Every row belongs to one group in each of 5 separate groupings. Each group adds its own fixed numbers to the row, and there is some noise. The rows also spread widely along 18 directions, which tell nothing about the answers.
(in the rows, 128 means zero)
Some rows, each with its group in each grouping after it:
[110 135  71 189 159 138 140 148 119 147  67 146 111 146 111 110 110  85
 142 122 118 129 115  69 158 114 116 116 164 152 117 118 118  98 138 133
 146 112 110 113 146] | sode zudo fosev k4 (1)
[118 134 144 151 107 154 151  98 125 138 133 136 114 123 130 157 100 115
  86 101  99 136 155 153 115 157 150 102 104  74 142 155 159 112 139 136
 114 108 177 150 154] | Pazi muv ris k436 (0)
[132 135 131 121 112 122 114 163 140 125 106 113 122 124 168 132 124 106
 123 136 130 122 101 103 141  95 102 121 115 130 110 126 145 126 124 172
 113 135 126 132 124] | Pazi muv fosev k436 (2)
[146 105  73 156 166  95 113 157 132 172 102 140 105 154 120  81 154 127
 172 146  86 164  49  38 131  72 117 127 175 185 119 108 154 114 156 125
 130 126 103 119 155] | momeg fakag Kides k225 (1)
[164 151 130 130 121 142 174 145 177 193  94 128 134  94 144  65 132 131
 140 173 110 121  98  82 101 120 102 102 129 116 145 161 141 141 148 110
 170 156 195 121 150] | momeg Lural lum k4 (2)
[110 129 116 112 131  96 118 144 131 131  99  86  97 112  89 119 138 147
 123 127 109 128  94 102  95 138 144 120 121 162  79 132 131 128 116 113
  86 143  99 112 118] | sode tok ris k225 (0)
[105 170 103 147  68 136 170 181 159 144  95 114 130 133 175 135 127  89
  65 112 163  65 151 121 119 113 127 156  92 123  99  84 107 121 111 161
 116  97 180 149 140] | Pazi tok fak k225 (2)
[ 77 111 138 123 130 104 121 146 113 115 160 133 152 134 118 139 100 117
  93 100 163  98 158 147 165 123 135 149 126 163 148  93  86 144 125 130
 128  85 130  84 154] | momeg zudo bil k436 (0)
[124 174  87 173 166 129 184 126 143 186 109 164 110 126  89 108 132 126
 142 153 116 104 148 103 127 127 170 128 163 163 103 106 104 118 133 129
 171 104 192 121 155] | momeg Lural Kides k436 (2)
[135 153 140 103 142  90 152 106 146 113 108 139 113 126 153 180 139  90
 119 120 116 166 146 151 176 119 159 156 159 132  98 136 165 121 138 181
  89 115 120 144 147] | Pazi fis fak k436 (0)
[102 144 173  88  89 103 146 167 140 113  70 100 112  81 123 152 106 116
 105 144 118 113 116  91 153 173 118 153 114 104 112 141 144 169  79 156
  87 132  90 131 103] | momeg fis bil k436 (2)
[109 124 197 110 149 100  94 134 169 131 145 114  93 110 116  90 127 110
  93 128 165 168 127 127 110 142 148 178 137 147 138 141  99 149  96 149
 138  89 110 111 113] | momeg fakag lum k436 (0)
[152 126 125 131 159 139 107 118 123  76 126 114 125 114 149 167 159 137
 142 105 150 144 122 183 104 153 157 140 125 150  80 116 108  97 144 158
 107 168 133 125 130] | momeg muv fak k225 (0)
[137 148 159 119 117 134 142 113 178  86  99 106 120 119 153 110 144  70
 134 125 163 167 151 130 136 133 118 146 152  85 139 136 140 111 126 144
 166 143 132 148 120] | momeg fakag fak k225 (1)
[126  97 145 138 139 117 111 171 135 108  98 123 128 117 136 135 138 128
 121 153 144 122  97 125 131 147 140 151 138 115 126 115 107 121  90 136
 126 121 118 113 109] | Pazi fakag ris k225 (2)
[ 95 121 127 102  64 112 142 103 107 119 161  90 168 138 134 138  68 156
 119 120 123 131 108 105 163  93 121 148 112 107 166 118 121 178 128 132
 117 137 116 132 113] | Pazi fakag ris k436 (0)
[111 129 102 133  75 130 158 114 129 141  94 109 134 116 107 148 101 149
 127 119  90 109 100 105 101 147 149 123 106 101  94 150 148 155 128 111
 104 144 137 133 111] | sode zudo Kides k4 (2)
[127 136 119 129 121 100 166  89 168 125  94 126 125 145 129 101 126 100
 133 112 133 170 152 116 131 112 133 147 159 118 151 132 141 130 151 114
 138 129 111 139 119] | momeg Lural Kides k436 (0)
[104 133 174 126 171 115  85 113 124  89 154  85 110 117  97  88 106 138
 119 125 178 160 163 155 134 135 120 108 122 167 167 135  79 118 113 132
 143 130  90 103 104] | sode fis ris k436 (2)
[101 111  63 171 102  86 177 130 150 108  56 141 134 185 126 134 152  84
 118 108 136 112 146 110 148  83 141 110 156 106 122  88 168  82 125  93
 132 124 103 134 112] | momeg zudo bil k4 (2)
[116 130 127 179 154 142 141 115 144 116  94 120 132 125 105  87 112 108
 131 137 169 119 171 134 120 137 128 115 149 125 159 122  82 105 135  93
 186 120 156 112 118] | Pazi fakag lum k225 (0)
[106 122 110 121 153  88 176 108  97 105 113 126 125 134  79 124 140 140
 155 115  94 167 156  96 143 172 164 133 188 130 142  93 133 116 134  83
 115 128  95 126 187] | momeg tok fosev k436 (0)
[125 138 147 132 115 151 146 117 128 132 136 112 110 113 112 116 124 146
  97 112 126 151 120 122  99 172 158 144 117 110 133 138 125 131 120 131
 119 129 141 146 141] | momeg fis ris k225 (2)
[ 90 156  71  72  82  96 190 127 136 136 107 109 158 113 118 149  95 125
 122 121 126  93  77 101 188  83 141 161 147 152  78 119 125 174 133 117
 119 150 122  90 145] | momeg fis Kides k225 (0)
[142 131  93 134 108 145 153 142 137 151 104 129 154 137 153  82 123 131
 134 122 156 137  90  78 152  80  91 146 118 148 157 118 101 140 156 148
 136 169 118 130 109] | Pazi fakag ris k436 (2)
[123 120 100 150 143 159 147  96 106 134 114 141 132 113 103 173  94 146
 133 119 106 127  80 134 135 157 165 105 139 100 112 163 130 122 139 119
 131 160 145  98 137] | momeg tok bil k225 (0)
[104  84 149 103 120 128 130 114  94 149 172 169 147 120  78 154 135 176
 120 126 107 163  77 101 159 130 151 158 116 127 156 147 145 174 121 153
  94 132 100 114  80] | momeg fakag ris k4 (0)
[101 108 122 119 104 142 151 104  98  71 153 117 179 145 134 139  77 126
 140 110 151 152 112 127 182 134 138 160 177  76 173  99 102 134 121 114
 166 133 109 123 162] | Pazi fis fosev k436 (0)
[ 95 168 157 127 132 154 158 109 137 166 119 121  77 111  79  91 111 139
  47 102 116 176 110 117 113 178 154 106 105 113 145 179 136 127  99 128
 114 119 119 122 140] | momeg zudo fak k436 (0)
[128 144 109 165 128 110 139 133 161 147  61 119 117 117 151 150 104 106
 118 147 126  96 123 127 128  97 127 109 119 133  98 147 137 121 131 148
 114 129 145 128  88] | Pazi fis lum k436 (0)
[137 103  89 138 117  99 141 146 161 151  85 152 125 126 161 153 154 124
  98 107 108 111 105 144 107 106 149 129 105 143  84 135 160 116 148 127
  79 119 140 113 126] | sode muv Kides k4 (2)
[158 152 163 129 150 152 145 123 123 133 145 142 142 112 124 154 151 135
 164 173 136 130 155 130 131 158 155 165 148 123 116 117 107 138 128 183
 146 136 196 160 121] | Pazi zudo ris k225 (0)
[104 129 158 106 124 122 130 142 114 130 155 151 118 110 130 171 130 121
  67  95 122 130 126 139 161 145 148 146 107 135 121 132 139 136 115 176
  89  98 131 114 162] | momeg fakag fosev k436 (0)
[151 138 141 132 140 133 131 115 138 128 146 120 124 122 122 121 136 128
 164 159 122 150 106 112 129 117 147 120 156 114 124 130 140 115 120 148
 166 153 163 142 132] | momeg fakag ris k436 (0)
[140 104 144 139  98 133 143 135 141 115 126 144 162 151 153 145 140 115
 117 160 129 129 120 136 155  88 108  71 131  55 179 136 195  91 116 126
 159 132 162 148 117] | Pazi fis bil k4 (0)
[100 133 128 123  87 116 140 145 159 158 151 132 153 161 168  97 107  78
 102 106 155 116 141  93 173  38  79 123 112 139 174 114 150 145 157 164
 139  97 149 129 130] | momeg zudo fak k436 (2)
[ 93 143 150 104  78 161 143 149 132  95 114 101 129  94 116 126 100  88
 113 104 133 107 134 107 129 178 118 155 123  86 114 127 116 147 111 121
 147 121 141 122 162] | sode Lural ris k225 (1)
[116 139 152 121 144 146 138 113 126 118  96 130 119  86 126 162  91  94
 102 128 127 133 128 151 179 159 134 108 134  96 126 181 126 122 121 146
 135 131 138  92 144] | Pazi fakag ris k4 (0)
[120 137 138 113 133 144 138 143 141 122 106 134 108 103 123 150 138 102
  75 118 135 127  92 151 144 145 152 123 128 112  91 156 142 104 109 140
 122 126 140 107 152] | Pazi fis ris k225 (0)
[114 128 107 159 107 107 131  95 133 110 115  90 145 139 157 171  95 144
 110 119 133 108 151 161 128 102 139  94  96 106 140 128 127 113 133 131
 110 148 138 129  89] | momeg tok fosev k4 (1)
[131 141 176 100 114 131 128 135 151  89 139 103 114 108 160 142 129  96
 101 119 139 146 125 146 125 170 156 142 144  72 112 131 139 107  94 150
 142 126 148 135 183] | momeg tok fosev k436 (2)
[124 129 104  96 108 127 174 126 142  95  72 125 144 109 125 148 136 123
 120 103 139 139  79 128 145 169 160 171 153 104  83 127 118 132 113 110
 116 168  98 107 139] | momeg zudo Kides k436 (0)

New rows. What belongs after each?
[128 107 142  96 137  95 127 116 115 108 188 123 157 132 113 123 152 171
 145 119 136 146 152 151 115 140 152 165 144 165 145  86 102 147 152 112
 126 122 145 118 160] | momeg Lural Kides k225 (0)
[131 111  90 161 115 117 131 132 163 120  86 121 138 156 174 135 137 105
 114 112 154 120 114 140 117  80 126 119 117 117 122 122 136 101 146 138
 113 139 128 130  94] | Pazi tok fak k225 (2)
[140 114 128 112 110 123 140 149 126 138 139 170 154 127 136 170 164 118
 146 145 113 115 115 112 153  98 130 151 135 127 115 109 161 142 144 169
 118 116 171 141 128] | Pazi fakag Kides k225 (0)
[128 145  91 128 111  62 171 142 165 166  58  93 122 119 182 156 102 141
  92 149 112 106 101 122 138 111 168 166 125 139  89 127 114 149 108 136
  70 124 125 120 119] | Pazi tok ris k4 (2)
[115 143 108 143 119 173 164 155 126 170 135 155 155 110 138 120 106 128
 124 140 146  84 101  95 154 116 125 145 126 130 132 116  93 149 131 151
 165 126 189 106 137] | momeg muv fosev k225 (2)
[130 122 111 142 110 107 181 131 105 164 154 150 161 148 141 142 121 158
 139 158  80 141 124  96 158 124 161 156 168 105 166  88 143 141 128 129
 133  90 178 154 187] | Pazi fakag fak k4 (0)
[ 81 157 170  99  76 122 137  97 103 129 194  78 152 121  92 146  75 189
 106 145 130 115 144 134 130 137 147 145  93 114 154 121 107 188  96 140
 124 122 158 140  93] | momeg zudo Kides k225 (0)
[131 125 122 147 153 139 136  81 160 141 125 148 154 118 133 143  87  94
 166 145 149 119 134 142 159  86 124 107 149 113 143 165 124 134 168 142
 178 142 174 100  92] | momeg tok Kides k436 (0)
[ 91  98 110 146 169 105 139 156 130 145  78 162  97 131  81 108 155  96
 112  96 102 150 125  86 137 155 136 136 154 164 125 122 145 120 145 107
  92  88  86  95 151] | momeg zudo fak k225 (1)
[ 96 139 144 105 124 153 134 102 120 119 128 119 135 106  97 113  70 102
 162 125 124 155 110  87 174 119  93 111 145 109 157 169 134 157 142 139
 160 144 111 106 118] | sode muv fak k436 (0)
[116 129 113 121 114  96 140 114 129  93  97 123 115 136 141 194 112 120
 129 116 105 146  89 131 147 139 178 168 154  96  80 123 149 129  97 157
 100 134  92 135 119] | momeg Lural Kides k436 (2)
[168 156 133 158 127 171 118 136 111 148 157 141 119 126 149 141 148 147
 158 136 115 136 128 113  78 142 143 156 106 146  96 103 119 123 147 213
 119 137 194 186 136] | Pazi muv fak k436 (2)
[188 130 182 133 132 105 127 134 172 141 121 103 113 111 164 125 174 144
 151 192  94 155 148 129  72 147 147 132 135  98 128 129 173 116 124 144
 120 127 194 188 125] | Pazi fis ris k225 (1)
[ 98 127 112 110  93 109 158 111 144 113 117 117 153 139 145 136  65  72
 154 127 127 139 100  86 194  91 124 176 196  91 141 123 142 160 136 122
 163 107 118 121 157] | momeg fis Kides k225 (0)
[112 119 137 102 105  93 164 133 152 122  98 131 144 119 129 155 132 131
 101 148 113 125 117 133 165 118 130 122 137  97 143 140 176 138 106 106
 107 116 122 122 111] | sode fis Kides k225 (0)
[109 173 114 113 123 176 176  88 127 161 153 154 138  96  68 126 110 113
 148 115 140 119 112  97 146 125 158 163 144 144  91 149 100 168 152 154
 178 149 183 106 131] | momeg fakag lum k225 (0)
[146 161 153 101 167 146 137 119 100 137 118 138 104  90  82 128 136 141
 168 153  91 171 112  88 143 169 127 113 143 141 115 165 143 134 138 172
 119 160 127 133 146] | Pazi tok Kides k436 (2)
[107 123 143 118 109 103 123 160 131 112 127 133 146 124 154 163 134 101
  98 122 141  96 163 136 181  89 103 119  95 140 141 104 139 122 128 170
 104 111 140 123 118] | Pazi fakag ris k436 (1)
[ 90 121 102 175 172 151 157 133  80 174 144 206 135 124  61 155 115 132
 151 139 106 102 121  87 163 139 165 138 158 148 129 118 109 136 130 152
 149  95 162  98 133] | momeg tok lum k4 (2)
[126 142 115 146 146 162 151 139 120 146 129 149 135 126 107  97 128 114
 157 132 132 140 125  73 144 132 116 153 160 138 145 109 102 134 148 144
 172 128 151 125 154] | momeg Lural fosev k225 (1)
[116 145 173  62 138 103 124 146 109 103 169 127 124 103 114 156 151 109
 132 129 133 149 142 119 169 150 141 177 149 159 103 108 128 141 118 187
 109 118 120 123 175] | momeg tok ris k4 (0)
[136 112 180  76  91 149 121 161 150  86 129 132 168  99 161 127 133  88
 134 139 173 126 106 119 164 114  75 148 127  95 147 137 138 143 125 163
 150 153 130 125 113] | Pazi fis lum k436 (0)
[130 160 174  74  97 109 147 114 139 114 159 105 124  94 124 139 126 101
 156 117 117 139 172 108 125 155 145 177 137 131 100 118 134 172 142 169
 128 127 162 151 174] | momeg fakag bil k436 (2)
[126 170 174 104 111 173 167 158 118 135 143 134 149  71 139 137 113 138
  84 143 143  91 153 140 154 182 108 110  93  98 162 136 108 135 111 153
 145 136 199 120 174] | momeg tok Kides k436 (2)
[135 111 148 119 103 142 138 113 118 142 159 134 141 126 110 125 136 162
 146 124 116 152 112 102  95 155 148 155 119 108 145 130 133 155 135 144
 123 145 142 149 121] | momeg tok bil k4 (2)
[106 157 145 113  72 146 124 131 117 104 160  82 123 109 117 136  93 114
 119 109 131 102 130 117 108 147 137 127 111 110 100 114 122 136 113 142
 156 130 165 137 179] | momeg fakag bil k436 (0)
[119 150 190  97 113 150 147 123 123 134 149 145 121 101 128 145 133 121
  72 109 141 165 147 128 159 165 131 174 104 120 156 152 133 153 117 195
  93 115 123 151 123] | momeg fis ris k4 (0)
[110 156 156 141 143 191 142  91 113 134 123 152 121 107  87 173  96 105
 140 141 131 129 122 116 170 146 139 118 126  85 123 183 134 140 117 195
 152 151 153 131  65] | momeg zudo ris k225 (2)
[125 163 170 144  99 137 112 108 138 133 146  81 104 128 155 112  98 125
  66 104 143 146 171 139 115 117 104 109  69 126 173 143 129 126 132 175
 108 125 143 162 116] | momeg fakag ris k436 (0)
[141 122 133 135 144 109 132 131 135 153 128 129 130 130 149 135 143 175
  80 133 143 146 113 151 124 120 149 139 101 152 147 127 104 120 116 156
  81 138 126 131  94] | Pazi tok ris k436 (0)
[133 106 148 125 105 101 110 154 128  82 134  94 152 136 140 119 151 154
 143 160 139 120 148 134 110 122 105 100 119 107 161  92 144 106 103 114
 135 137 130 149 115] | sode tok Kides k4 (2)
[159 156  92 139 100 136 215 104 169 172  94 149 182 127 194 156 120 120
 130 152 129 108 139 138 160  92 137 140 137  89 143 133 134 134 162 143
 142 150 209 145 130] | Pazi tok fak k4 (0)
[ 72 125 154  95 120 111 128 128  90 136 174 125 130 101  71 173  87 156
 123 134  98 112 114 110 148 166 168 165 134 134 112 126 114 184 107 142
 107  89 138 102 142] | momeg tok Kides k225 (0)
[139  95 113 155 110 142 107 166 133 116 116 143 145 135 158 139 137 107
 152 120 124 105 109 104 111 109  99 117 119 113 121 109 146 115 144 146
 131 131 142 133 123] | sode Lural fosev k436 (2)
[154 170 106 142 145 121 169 112 146 182 123 136 118 128 137 125 137 129
 150 138  93 138 125 102 124 107 156 127 141 160  94 130 146 130 161 164
 120 140 184 146 158] | momeg zudo fak k436 (2)
[128  91 170  81 128 103 117 135 114  80 135 137 147 104 130 163 159 125
 126 108 129 149 141 152 144 160 133 164 133 133 130 123 136 144 143 136
  88 125 115 112 150] | Pazi fakag lum k225 (0)
[115 127 159  83 113  98 134 142 127 123 127 120 124 117 150 141 119 121
 111 121 104 158 109  99 168 118 110 135 123 119 144 142 169 153 124 163
  85 128  98 125 140] | momeg muv fosev k436 (2)
[123 145 132  93 148 108 165 100 158 130 140 129 134 124 128  98 124 110
 128 116 149 174 132 125 166 116 149 170 170 139 143 126 105 138 137 130
 160 135 125 106 160] | momeg Lural ris k436 (1)
[118 139 147  92  94  92 143 134 121  71 123  86 139 106 156 173 116 128
 125 120 123 125 138 133 150 158 150 163 136 106 105  98 125 144  99 147
 102 140 112 137 156] | momeg fakag fosev k436 (2)
[114  92 100 139  62  67 151 168 178 162  94 109 144 169 164 126 135 157
  96 167 118 112  54  77 125  47 132 142 118  98 141  99 177 143  79 116
  96 121 106 157  52] | momeg fis ris k436 (0)
[116 122 130 107 120  95 154 140 155  86 108 129 133 127 132 125 157 100
 113 110 155 131 139 148 133 130 155 152 155 124 103  99 131 107 116 114
 134 122 120 119 154] | Pazi fis lum k436 (2)
[131 145 129 139 160 178 143 142 102 164 126 183 136 105  93 107 145 137
 126 129 142 132 130  97 155 136  92 117 103 171 161 147 106 136 157 175
 136 146 139 111 104] | momeg Lural Kides k4 (2)
[ 96 110 106 146 151  99 130 143 118 162 124 174 122 138  95 156 136 135
 127 123 105 122 119 100 149 110 157 157 135 170 107 108 122 148 132 161
  97  88 118 107 103] | Pazi Lural fosev k436 (1)
[119 122 158 108 136 150 129 112  72 157 199 148 160  91 100 152  93 193
 120 120 111 127 123 129 153 154 130 129  95 156 172 141  97 181 151 158
 112 135 162 101 149] | momeg fakag bil k436 (0)
[115 108 141 135 138 146 128 123 128 154 160 154 118 142 106  96 136 129
  89 106 135 168 100 109 127 117 130 113 122 118 175 144 143 112 132 134
 132 117 124 121 136] | momeg tok ris k436 (0)
[127 140 139 139 115 151 148 119 130 138  85 127 105 101 114 141 129 115
  99 118 104 140 133 120 108 174 134  99 109  90 116 173 157 115 134 134
 105 133 140 135 136] | Pazi tok fosev k4 (0)
[117 127 137 119 145  77 129  89 177 111 101 103 109 127 136 155 133 120
  87 122 161 149 144 194 119 123 188 142 129 127  96 151 117 112 109 128
 103 128 112 109  85] | Pazi tok ris k4 (0)
[131 144 165  94 134 103 159 122 134 114 145 125 144 130 100  86 179 123
 147 149 152 165 201 109 140 132 117 146 151 146 168  96 125 124 138 132
 142 128 136 153 138] | Pazi tok ris k4 (0)
[161 129 146 137 175 101 128 162 167 154 125 146 134 113 186 123 150 118
 117 146 133 129 151 155 139 116 124 140 135 169 145 113 112 114 144 158
 123 100 174 113 166] | sode Lural fak k436 (1)
[123 125 146 120 129 128 130 121 106 102 168  94 132 135  90  68 130 159
 137 132 132 174 134 109 116 150 129 123 154 130 174 104 116 113 123  89
 160 130 117 136 178] | sode fis ris k4 (0)
[129 118  88 202 168 116 120 142 137 174 115 158 115 164 151 129 128 134
 125 125 137 134 107 106 119  93 156 158 135 174 128 101  97 116 131 182
 108 104 126 136  91] | momeg tok fak k436 (2)
[122 148 126 146  97 121 126 124 128 121 129  91 153 137 177 159  92 145
 118 138 154 114 133 129 142  92 120 154  95 127 143 109 102 144 115 183
 113 150 134 149  76] | momeg tok lum k4 (1)
[128 151 124 191 197  93 146 128 160 178  64 176  72 143 146 147 137  73
  99 127 103 150 184 122 162 106 133 105 141 158 145 149 167  94 145 185
  90  72 127 135 114] | momeg Lural fak k436 (2)
[135 139 170  86 121 130 137 176 150 113  96 126 131  90 131  94 160 117
  94 132 158 135 138 126 130 165  91 141 110 141 138 126 112 129 118 134
 122 134 123 116 142] | Pazi Lural Kides k436 (0)
[130 195 123 122 125 141 180 129 103 142 120 132 136  94 124 161 135 113
 132 126 106  93 205 118 167 140 117 116 112 159 107 111 125 134 166 174
 117 131 204 142 184] | Pazi fakag fosev k225 (1)
[128 139 135 144 107 123 128 102 117 143 158 120 119 148 118 134 139 165
  99  99 116 151 159 132  84 136 154 147  89 152 133 109 132 139 144 159
  77 118 141 171 112] | momeg zudo Kides k436 (0)
[126  92 147 124 131 117 107 118 155 108 155 149 163 148 158 126 135 100
 131 113 176 152 144 147 151  89 114 166 139 128 171 122 114 126 147 148
 148 114 121 118 102] | sode tok Kides k4 (1)
[100 142 134  80  91 133 170 133 152 129  97  97 152 112 122 104  98 134
  83 145 152 130  65 112 174 113 113 113 130  85 148 165 125 152  94  99
 149 159 112  86 111] | Pazi zudo fosev k225 (0)
[ 65 107  98 124  79 110 137 113 101 101 149 106 175 152 117 162  69 158
 103 109 148 108 100 131 166  90 140 144 117 113 151 110 102 156 103 115
 122 130  96  98  90] | sode tok lum k4 (0)
[ 87 143 125 110 127 145 149 137 134 111 108 133 115  90  75 118 127  73
 125  93 129 100 150 118 132 158 122 114 135 135  91 135 129 126 149 102
 156 122 151  81 176] | momeg Lural lum k225 (1)
[141 150 127 115 149 134 189  89 153 160 139 167 149 114 149 146 125 122
 130 124 131 152 132 146 171 118 161 160 156 128 135 144 123 144 157 158
 140 135 176 116 145] | momeg muv fak k436 (0)
[154 127 135 135 162 154 111 137 111 138 141 152 139 110 106 140 137 134
 193 167 123 128  95  99 135 127 123 123 151 148 112 134 119 133 140 173
 167 157 159 115 123] | momeg Lural bil k4 (0)
[132  93 164 136 129 133  99 132 105 116 173 108 142 138 117 113 125 186
 128 158 129 161 102 127 109 142 136 130 129 110 179 115 122 129 108 121
 129 127 130 145 113] | Pazi fis ris k225 (0)
[134 102 158 139 167 146 101 132 155 121 106 155 118 114 138 107 140  83
 116 109 165 154 145 137 133 130  95 131 125 142 162 155 121 116 163 144
 134 116 122 106 109] | momeg muv Kides k225 (0)
[145  81 170 115 135 141  95 153 129  79 136 106 152 120 137  85 137 127
 159 150 153 163  95 108 128 137  81 108 154  93 187 127 139 114 128 104
 167 151 112 122 136] | momeg fis fosev k225 (0)
[142 144 142 147 139 136 152 137 140 135  93 143 136 115 148 139 125 102
 163 151 123 134 154  90 151 142 114 154 152 112 141 118 124 138 133 170
 143 130 147 149 118] | momeg Lural fosev k436 (1)
[105 127 146 118 111 114 103 139 152  87 130  99 113 155 144 117 133  94
  90 113 170 150 116 132 135 101 120 134 134 109 140 114 140  98  97 143
 138 116  97 135 121] | momeg tok Kides k225 (0)
[132  95 147 162 121 135  90 125 126 120 182 137 151 149 160 175 113 151
 120 128 154 124 107 158 112 114 164 175 122 118 138 105 106 138 117 176
 127 106 158 143  94] | momeg fis bil k225 (0)
[163 173 163  82 147 167 155 117 128 121 154 159 134  90 131 163 179 117
 125 132 137 137 153 168 146 153 141 121 120 127 105 149 144 110 149 191
 130 159 198 138 167] | Pazi tok Kides k225 (2)
[ 91 128 145  82  66 153 132 133  78 115 159 119 148 132  97 103 108 119
 109  86 113 150 130  78 151 138  74 127 101 122 166 130 153 159 157 141
 106 122 107 136 172] | Pazi zudo Kides k4 (0)
[ 93 147 112 113  67 126 156 123 115  93 136  81 151 136 149 135  76 136
  97 102 143 134  96 117 163 125 136 159 131  97 144  99 108 142  97 131
 134 143 105 131 153] | momeg fakag fak k436 (0)
[ 88 110  91 123 109  50 151 114 193  84  34  91  97 158 119 121 149 112
  85 111 149 155  96 142 121  95 178 120 148  99  86 135 160  93  70  71
 110 140  36 105  58] | sode muv fosev k4 (2)
[108 164 145 155 148  82 123 128 165 115  79 101  80 116 136 147 101  64
 128 138 124 105 188 133 126 124 142 116 146 134  91 130 139 112 112 157
 134  92 142 128 129] | momeg Lural lum k436 (2)
[108 135 121 115 122 100 150 129 149 140  95 128  96 129 126 131 140 107
  82  97 122 158 107 108 134 133 156 148 132 128 103 143 148 125 114 144
  91 120  89 120 135] | momeg tok fosev k4 (2)
[148  91  76 149 147 105 160 132 131 187 123 178 153 144 172 151 144 148
 112 117  96 128  86 123 153  86 148 130 130 148 143 126 152 120 174 134
  82 127 151 107 156] | momeg tok ris k4 (2)
[122 152 174 115 104 155  96 114  90 116 178  81 112 111 109 129  92 165
 122 125 112 158 118 113 100 161 129 121  95 124 129 141 127 149 122 172
 110 137 133 161 136] | Pazi fis fosev k436 (0)
[130 140 119 130 109 103 131 143 126 154 104 119 118 113 115 150 128 136
 166 145  81 104 124  85  96 135 141 143 116 157  65 119 145 159 147 163
  86 125 153 149 122] | Pazi zudo Kides k436 (2)
[130 133 175 124 128 107 124 167 127 135 118 121  94 126 139 137 155 155
  71 151 107 157 117 114 126 151 131 125 101 116 148 122 163 115  72 168
  74 115 113 162 109] | momeg muv ris k436 (0)
[101 139 150  98 125 114 134 128 161 125 114 134 114  95  93 135 127  71
 127 127 135 107 149 132 136 127 135 123 139 139  81 151 145 136 142 132
 144 101 153 102 137] | Pazi fis Kides k436 (0)
[122 122 142  75 106 111 129 137 121 114 166 109 166 132 127  97 142 122
 137 112 154 136 147 110 146  97  93 155 122 169 147  98 115 154 169 137
 118 135 132 124 154] | Pazi zudo ris k225 (0)
[ 94  85 141 123 117 105 136 123 159 134 138 138 155 131 134 130 122 138
  97 119 145 126 125 150 142 101 129 124 109 111 176 135 136 145 132 103
 123 109 132  97  81] | momeg muv fak k225 (1)
